The rows of a group lie close to one hidden flat surface of 14 dimensions, which may be shifted away from zero. Surfaces can cross.
(in the rows, 128 means zero)
Some rows, each with its group after it:
[141 215  60 130  97 118 131 104 202 100 127 105 103  90  72 134 135 107
 113 181 116 122 103 169 136  66 156  77]
(0)
[132 172  93 114 130 131 144 143 143 124 134 102 124 105 150 179 119 137
 116 114  87 103 138 149 143 125 151 157]
(2)
[152 130 108 130  98 127 124 115 119 145 129 163 128 114 127 126  66 124
 126 178 186 109  73 120 177 129  99 135]
(0)
[135 137 142 111 107 135 141 157  68 118  92 149 106 134 181  53 110 154
 122 111 149 108 105  60 126 145  71 137]
(2)
[101 144  93 179 167 118 131 135 124 120 158  72 105 134 113 189 125 146
 131 115  59 121 142 216 186 114 189 153]
(0)
[112 114 158 140 138 138  99 113 113 145  89 117  68 153 124  95 148 139
 115 130 123 176 158 134 150 135 120 118]
(2)
[113 170 122 107 123 130 150 148 116 115 132 134 159  70 164 191 118 101
 115 128 139 129 133 117 144 141 183 108]
(2)
[121 131 132 179 127 148 115 107 125 145 128 113 107 140 115 165 120 147
 124 144 132 130 152 182 167 111 145 140]
(0)
[143  76 129 133 134  95 140 130 122 147 118 148 155 139 120 128 100 123
 138 109 136 133 131 139 120 110 142 134]
(3)
[117  60 126 188  69 132 164 144  99 143 118 149  89 175 120 108 108 122
 127 144 164 149 192 174 148  63 121 147]
(3)
[115 125 147 121 106 132 104  94 133 163 152 128 129 164 118 171 164 155
 153 114  59 142 138 103  93 137  95  98]
(0)
[103 118  74 166 121  98 155 106 125  84 186 103 106 165 108 100 122 133
 114 125  80 114 120 118 148 141 129 123]
(0)
[130 125 117 161 142 113 148 123 137 130 130  92 147 145 129 150 144 147
 116  74 114 107 177 162 104  89 153 134]
(3)
[128 128 122 124 181 110  91 103 165 153 114 153 135 152  71 168  97 134
 136 121  97  88  77 174 130 131 114 131]
(3)
[ 62 124 171 132 137 116 148 115 108 126  76 139  74 175 138 142 164 141
  67  45  53 167 167  99 123 162 139  98]
(0)
[101 123 132  88 119  79 147 121 167 194  52 157 132 103 140 146  97 115
 105 137 119 138 117 151 152 106 157 108]
(3)
[183 122  89 124 202 147 127 161 160 127 166 122 174  67  68 189 125 169
 169 125 137 127  52 186 201  85 136 141]
(0)
[117  84 137 118 126  89 150 137 117 162 116 160 128 150 135 141  97 109
 117 102 137 134 132 128 146 121 115 154]
(3)
[144 150 140  98 201 149  94 175 118 122  75 155 134  83  95 131 142 140
 169 114 124 148 109 150 139  99 133  82]
(3)
[107 136  63  95 139 109 172 171 121 101 134 139  98 112 133  95 109 109
 112 116 132 103 114 110 177 120 101 125]
(2)
[107 136 146 129 173  76 126 138 102 169 115 106 164 127 161 174 109 103
 139  83 115 120 179 148 134 116 163 148]
(3)
[162 117 110 145 118 159 134 110 131 118 130 105 132 108 139  96 146 140
 117 125 188 152 206 100 125 109 122 108]
(2)
[ 84 104 158 173 159 153  97  96  86 128 156 174 113 195 104 149 118 152
 141 116 115 102 137 102 138 186  60 125]
(1)
[136 140 126 144  98 144 130 123 107 135 122 103 114 120 150 137 141 144
 120 125 143 141 145 132 138 105 138 111]
(0)
[134  72 102 136 160  77 156 118 164 115  94 151 121 141  48  99 114 112
  96  92 143 152  84 162 142  83 156  81]
(3)
[ 91 100 137 107 179  95 128 141 137 115 114 126 130 146 107  86 154 139
 133  95  58 124  80 128 101 153 145  97]
(2)
[117  99 124 146 123 130 115  89 144 151 103 143  95 157  97 135 121 141
 111 129 113 142 144 148 137 125 123 103]
(1)
[141 139  80 103 107 128 170 127 156 122 100 131 152  88 156 106 121 169
 107 118 116 100 134  95 111 116 133  93]
(3)
[114 115 131 182 108 156 154 136  98 131 147 146 127 184 132 148 135 199
 137  86  91  76 157 126 109 107  69 153]
(1)
[ 67 112 149 129 111 142 159 134 152 125 144 181 136 138 133 156 123 109
 114 159 112 115 152 123 131 171 123 160]
(1)
[165  94  93 128 121 134 148 122 165 132 122 119 161 117 122 119 126 165
 133 116 118 111 144 139  95  99 142 124]
(3)
[ 52 148 149 171 106 144 174 161  82  97 121 143  85 138 143 128 152 117
 100 119 128 144 171 133 168 118 136 112]
(1)
[134 152 180 181 148 152  85 102 108 102 110 118  99 156  84 134 155 131
 115 111 145 160 106 155 122 122 144 105]
(0)
[143 104 142 145  73 132 111  99 136 184 124 122 124 135 133 166 120 141
 138 169 134 153 127 163 134 101 140 129]
(0)
[162 114 179 101 128 129 110 109 112 145 109 191 200 123 149 170 102 124
 143  98 136 140 153  56  65 170 119 115]
(1)
[195 114 104 155  96 163 113 143 159 128  89 195 162 117  63  90  99 150
 188 188 180  98 142 174  70  22 101  91]
(3)
[166 101 155 107 122 144 160 189  83 121 104 130 133 113 145 114 158 167
 128  63 146 158  71 113 124  93 120 127]
(1)
[163 136 121 129 113 164 133 119 149 126 148 154 195 136 145 163 121 180
 143  99 109  46 156  96  40 140  81 156]
(1)
[136 131 138  93 125 132 136 143 142 119 100 145 140  88 137 138 127  99
 111 131 148 158 130 116 118 134 166 114]
(1)
[149  99 115  71  96 131 115  96 147 197 106 156 167  73 158 164 103 105
 129 168 209 138 124 108 136 128 128  78]
(2)
[117  96 160 172 124 136 108  99  87 142 159 132 179 161 150 150 129 133
 163 122 132 107 174 117  71 148 131 120]
(2)
[134 142 121  76 144 148 131 161 161 138  95 117 104  93 153 126 128 154
 113 141  95 123  87 142 157 154 130 167]
(2)
[120 147 135  97 123 131 104 101 104 162 109 154 135 113 171 139  93 138
 126 141 142 107 108  75 140 179  96 110]
(2)
[135 122 145 115 153 149 115 136  86 132 145 166 138 123 116 158 144 132
 152  90 154 160 153  72 148 131  73  95]
(0)
[151  70 118 161  65 101 180 147 125 116 159 114 123 190 126 108 114 151
 119 103  85 111  79 162  95  93 133 196]
(0)
[171  79 113 168  99 146 127 130 101 159 106 124 172 120 161 111 102 180
 170 146 153  99 172 161  88  80 150 117]
(3)
[111 152 166 155 149 113 122 130  90  75 108 120 108 130 124  94 145  91
 110 112 123 192 160 105 124 149 187  93]
(2)
[186 113 133 135 126 120  90  84 123 140 145  94 178 127 156 147  92 151
 140 129 126 111  89 123  85 168 165 147]
(0)
[ 73 154 171 128 106 180 157 156  79 131 112 189 129 103 183 152 123 137
 113 145 168 117 146  80 171 171  94 125]
(2)
[116 134 154 111 108 126  94  90  60 191  88 118 120  93 199 181 113 108
 109 124 182 181 164  93 170 152 157  69]
(2)
[172  71 157 114  76 123 141 115 149 181 103 119 133 156 137 166 128 155
 102  89 130 132  75 159  85 105 134 168]
(3)
[187 147  97 183 143 165  89 122  89 137 128  28 112  99 156 127 142 188
 152 129 148 143 170 186 168  81 166 128]
(1)
[127 140  97 143 150 116 142 127  94 137 124 126 137 108 167 149  91 166
 131 103  91 131 189  98 179 143 133 130]
(1)
[189 139 143 101 168 183 105 196 100 101 139 119 143 101 126 150 151 124
 158 102 178 123 117 146 110 113 109 174]
(1)
[ 99 106 142 148  60 125 177 115 166 152  86 178 107 152 106 127 141 135
  99 129 122 156 193 133 115  69 112 107]
(3)
[ 81 123 163 139  60  92 156 168  91 159  84 130  86 143 170 155 106  86
 114 151 103 160 127 190 144 100 196 154]
(2)
[151 107 147 159 124 140 110 111 103 125 145 113 133 157 131 132 119 157
 130 115 134 116 101 134 116 144 123 154]
(0)
[126 107 136 131 115 138 102 107 104 162 126 147 128 157 144 117 109 140
 145 143 148 105 139 110 116 141  78 129]
(2)
[108 153 127 111  90 140 157 138 157 132  68 142  92 122 121 136 149 151
  87 110 105 115 100 148 115  91 130  97]
(1)
[195 148 102  92 140  74 143 131 185  80 105 118 165 103  93 133 108  96
  98  84  92 137  79 136  57 114 210 129]
(0)
[ 82 173 124 122  93 147 203 207 123  90 106 153 107  98 152 126 141 128
 100 130 123 106 120 142 148  94 136 146]
(2)
[140  76 107 144  53  64 165 118 131 125 185 140 136 184  99 111 103 119
 145 141  78 135  54 123 103 103 124 143]
(0)
[137 132 154 123 103  95  99  88  90 159  83 139 132 142 153 147  91 138
 122 117 102 132  75 109 101 151 155  87]
(1)
[155 105 102 134 121  87 145 124 129 102 136 133 121 140  98 110  93  69
 105 118 178 144 128 136 132 103 149 134]
(3)
[116  94 142 149  75 165 124 107 109 152 126 117 133 166 180 149 126 149
 113 126 139  74 167 139  64 151 125 144]
(1)
[ 68  74 131  87 126 161 180 161 170 132 125 153 110 103 147 124 151 125
  88 150 133 136 115 125 173 179 126 154]
(1)
[181 111 118 118  83 149 118 173 105 153 108 133 113 128 151 138  92 141
 150 152 155 100  85 182 120  85 118 178]
(3)
[127  38 186  97 132 142 147 149  99 176  98 195 150 110 166 144 114 123
 129 117 170 213 183  71 170 167 115 146]
(1)

New rows, each followed by its group:
[ 80 157 124  75 141 118 136 148 141 139  86 170  79 108 125 131 104 109
 100 149 104 132  78 122 192 159 110 124]
(2)
[109 188 146 116 129 117 126 150 140 117 128 168 135 111 115 171 101 109
 140 159  88 114  82 138 144 139 140 149]
(1)
[125 124 140 133 122 130 112 102 147 163 121  91 116 138 148 178 136 142
 115 122  96 135 158 161 122 139 161 150]
(3)
[ 48 132 103 138 162  84 159 131 103  90 103  98  72 123 142  69 142 107
  85 109  79 169 157 117 184 159 194  69]
(2)
[122  79 177  93 129 104 181 159  88 151  77 152 122 127 146 122 153 130
  76  28 182 181 100  83 152 106 107 111]
(3)
[ 97 182 131 136 159 150  87 156  61 106 115 134  72 142 122  90 138 109
 149 131 166  98 125 130 150 115  68 100]
(2)
[105 116 126 109 162  93 145 119 144 167 111 127 139 114 141 144 119 101
 103 102 155 140 182 122 168 124 128 137]
(3)
[175  93 142 145  74 152 106 110 141 167 115 138 128 138 118 127 109 149
 144 176 169 130 101 159 120  93 110 150]
(1)
[120 136 159 115 149 110 102 163  88 124 112 109 123 138 152 121 126 118
 152 116  87 118  78 152  99 147 161 141]
(2)
[134 151 106 148  92 153 137 120 155 142  97 123 101 109 124 119 135 113
 110 163 195 138 214 157 145  65 122 116]
(3)
[141 111 101 110  86 140 103 116 124 129 179 123  88 146 106 110 159  77
 156 166 159 185 199  90 125 111  73 100]
(0)
[184  81 123 147 141 120 113 103 116 112 138  95 156 112 135 112 106 107
 121 124 187 174 157 121 125 142 187 129]
(0)
[138 171 106 134 138  93 158 152  79 113 120 190 173 100 139 182  36 119
 132 103 147  82  89 109 168 115 131 134]
(0)
[ 97 123 137 167 148 124 126 138  77  73 136 169  85 199  72 123 130  96
 117  72 127 125 148 121 113 121  92 101]
(1)
[153  72 105 141 101 120 136 102 146  97 145 117 105 144 107 111 122  98
 104 141 121 192 158 125 122 145 177 121]
(3)
[127 140  93 113 148 144 122 126 169 124 135 139 107 122  95 133 124 125
 123 149 128 116 143 136 156 128  98 137]
(2)
[172  97  91 128 104 151 150 120 151  75 169 155 141 138  97  93 127 125
 124 125 143 141 168  72  95 134  94 128]
(3)
[172  70  95 104 184 111  93  75 196 173 105 120 196  93 109 127  98 151
 145 144 134 118 120 146 115 147 162 100]
(3)
[166 118 129 129 113 140  99 125 146 125 132  77 105 125 128 157 139 100
 127 147 115 182 158 175 114 127 195 153]
(3)
[128 129 119 144 114 125 152 139 143 116 152 102 133 131 145 146 145 101
 132 123 101 163 252 131 112 110 160 160]
(3)
[179  96 163 122  90 139 133 129 170 179  93 158 168 145 106 159 134 157
 142 111 153 113 129 161  60  52  98 154]
(3)
[120 122 109 129 165 113 144 146 145 139 124 108 141 113 132 140 134 125
 132 102 117 132 193 152 146 106 151 140]
(3)
[160 158  48  95 174 111 143 141 141  95 154 146 158  72 118 132  67 124
 126 135 150  88  74 105 189 147 122 132]
(0)
[139  82  93 117 120 103 139 101 154 109 101 167 119 121  89  86  95 123
 107 148 123 161  93 110 134 140 154  69]
(3)
[124  76 102 109 144 114 129 119 152 135 126 191 142 122 102 103  85 116
 152 173 117 150 162  96 147 157 113 112]
(3)
[102 160 161 124 131 128 109 153  90 138 118 155 136 144 126 164 135 125
 155 110 109  88  92 138  90 116 108 111]
(2)
[108 169 122 123 145  93 154 130 170 130  97 143 138 120 106 189 126 151
 116  92  14 137 144 142 124 114 172 118]
(1)
[146 172 165 155  94 158  89  97  93 156  76 104 133 121 165 162 138 163
 125 119 144 113 135 146  85 106 155  86]
(3)
[ 76 164 127 131 152 185 144 189 121 120 141 137 119  91 119 196 178 120
 143 130 157 108 149 189 162  85 126 112]
(2)
[186 119 101  62 174 149 106 194 128 120 142 125 123  85 110 135 120  90
 154 136 189 141  91 151 167 115 105 169]
(2)
[145 110 109 134 110  93 127 119 100 116 171 121 137 139 126 119 101 118
 142 139 119 134  69 108 139 141 134 124]
(0)
[152 100 117 147  56 132 136 128 118 126 127 184 107 157 113 110  76  92
 135 178 177 135 150 130 119  96 100 149]
(3)
[ 70 189 164 175 121 140 166 157 104  35 131 184 103 144  72 120 170  68
 102 106 149 150 167 109 111  97 128  75]
(1)
[116 128 118 148 181 123 127 118 138 112 146  77 114 132 114 149 162 118
 108  84 110 157 191 149 148 131 167 127]
(3)
[115 163 141 169 158 192  94 120 122 120 145 127 117 145 112 166 154 168
 146 126 123  92 172 153 128 133  87 138]
(1)
[107 102 149 105 141 180 173 201 119 114 137 130 157  52 186 157 151 126
 124 149 164 149 135 139 173 160 183 165]
(2)
[121 159  91 113 142 168 117 117 175  88 117 124  94 118  86 110 153 118
  95 142 155  96 104 147 111 134 116  94]
(1)
[112 134 127 135  54  82 183 100 141 136  98 156 121 153 131 131 108 110
  69  96 141 124 135 105 106  92 124 113]
(3)
[154 174 138 132 106 141 114 134 107 112 107 123 111 123 133 137 129 116
 118 115 154 129 132 130 105 102 131 121]
(0)
[121 101 121 129 143 104  96 143  81 127 141 109 129 148 146  83 106  92
 166 155 144 106 114 150 114 142 138 136]
(2)
[125 139 127 138  83 115  99  32 182 167  93 140 118 148 113 157  93 132
  89 169 113 115 113 136 101 151 145  88]
(3)
[109 128 167  94 124 104  89  86 183 180  94 123  68 147 100 196 121  62
  81 149 119 195 114 176 166 153 158 161]
(3)
[129 114 111 142 151 141 155 129 123 146 142 140 160 126 141 178 111 188
 131  87 100  90 135 123 148 135 110 147]
(0)
[172 149 136  85 119 121  82 127 171 149 117 130 118 111 111 172 104  64
 143 179 133 165 132 165 115 127 158 171]
(3)
[170  52 109 168 131 136 107  66 174 140 194 100 167 170  92 131 123 165
 151 149 108 121 130 144 101 151 125 160]
(0)
[147 152  99 100 119 135 133 135 136 126 110 133 120 103 129 118 129 126
 117 121 159 116 126 110 129 104 102 104]
(2)
[141 163 136 160 161 195  85 103 133 155 136 120 132 107 105 175 137 210
 147 152 149  88  62 163 179 127  84 125]
(0)
[103 105 134 114  94 103 213 195 119 117 115 165 133 136 149 147 124 132
 106  77  74 129 125 125 120 104 143 163]
(1)
[123 168  95 108 144 109  80  99 119 120 145 129 101 139 133 144  66  80
 126 162 116  98 117 115 148 188 123 147]
(0)
[151 151  99 114  91  82 139 127  94 123 132 127 145  98 159 141  83  86
 131 138 145 144 119 105 136 115 172 103]
(0)
[127 160 117  82  77  97 159 167 153 152  68 172 114 139 139 187  84 122
 107 104  57  84 101 163  86  91 138 161]
(1)
[133  56  87 147 121 104 164 139 122 152 118 117 140 122 150 100  96 128
 129 134 157 134 182 160 156  93 162 141]
(3)
[128 170  78 107 134 116 135 148  55 120 116  93 110 102 173 103 138 129
 121  73 165 104 138  87 141  99 105  64]
(2)
[150  98  90  72 122 147 141  98 216 168  84  92 101  73 135 123 147 143
  66 146 163 161 128 146 171 135 155 120]
(3)
[125 122 145 155 122 105  99  89 115 105 139 115  72 189  87 165 119  85
  91 104 108 163  88 156 130 150 159 136]
(3)
[109 156 118 127 163 127 111 123 108 126 115 181 134 114 118 118  94 106
 147 149 161 115 176  93 159 139  87  96]
(3)
[150 159 174 180 139 112  88  99  72  80 172 141 154 188  82 137 123 137
 154  92 102 106  40 100  74 147 110 114]
(0)
[147 154 135 108 151 188 112 170 126 119 115 114 105 116 126 153 161 146
 132 108 146 102 115 166 115 112 109 147]
(1)
[163 163 108 121 119 130 100 121 104 114 140 103 127 114 146 135 106 118
 138 142 146 110 100 126 125 134 137 136]
(0)
[142 108 117 116 109 116 112 140 143 166  76 129 104 102 129 130  90 100
 137 187 147 159 129 199 156  91 183 131]
(3)
[129 156 161 145 149 173 159 178 114  44 141 177 118 128 112  91 137 139
 112 112 128 139 143  75 140 160  93 178]
(2)
[129 140 136 123 116 129 137 127 107 116 135 161 156 132 144 134 110 137
 128 110 129 103 129  76 102 146 100 121]
(2)
[177 135 120  75 150 136 125 174 148 133  82 119 118  99 120 156 138 136
 122  86 111 142 107 160 111  95 150 139]
(1)
[142 185 139 150 142 101 139 155  71  80 151 117 175 103 155 153 115 123
 152  95  90 129 122 101 113 132 183 129]
(1)
[135 111 113 127 102 109  88 125 111 121 180  98  72 194 121 122 109  71
 147 158  96 137 129 146 110 151 120 185]
(0)
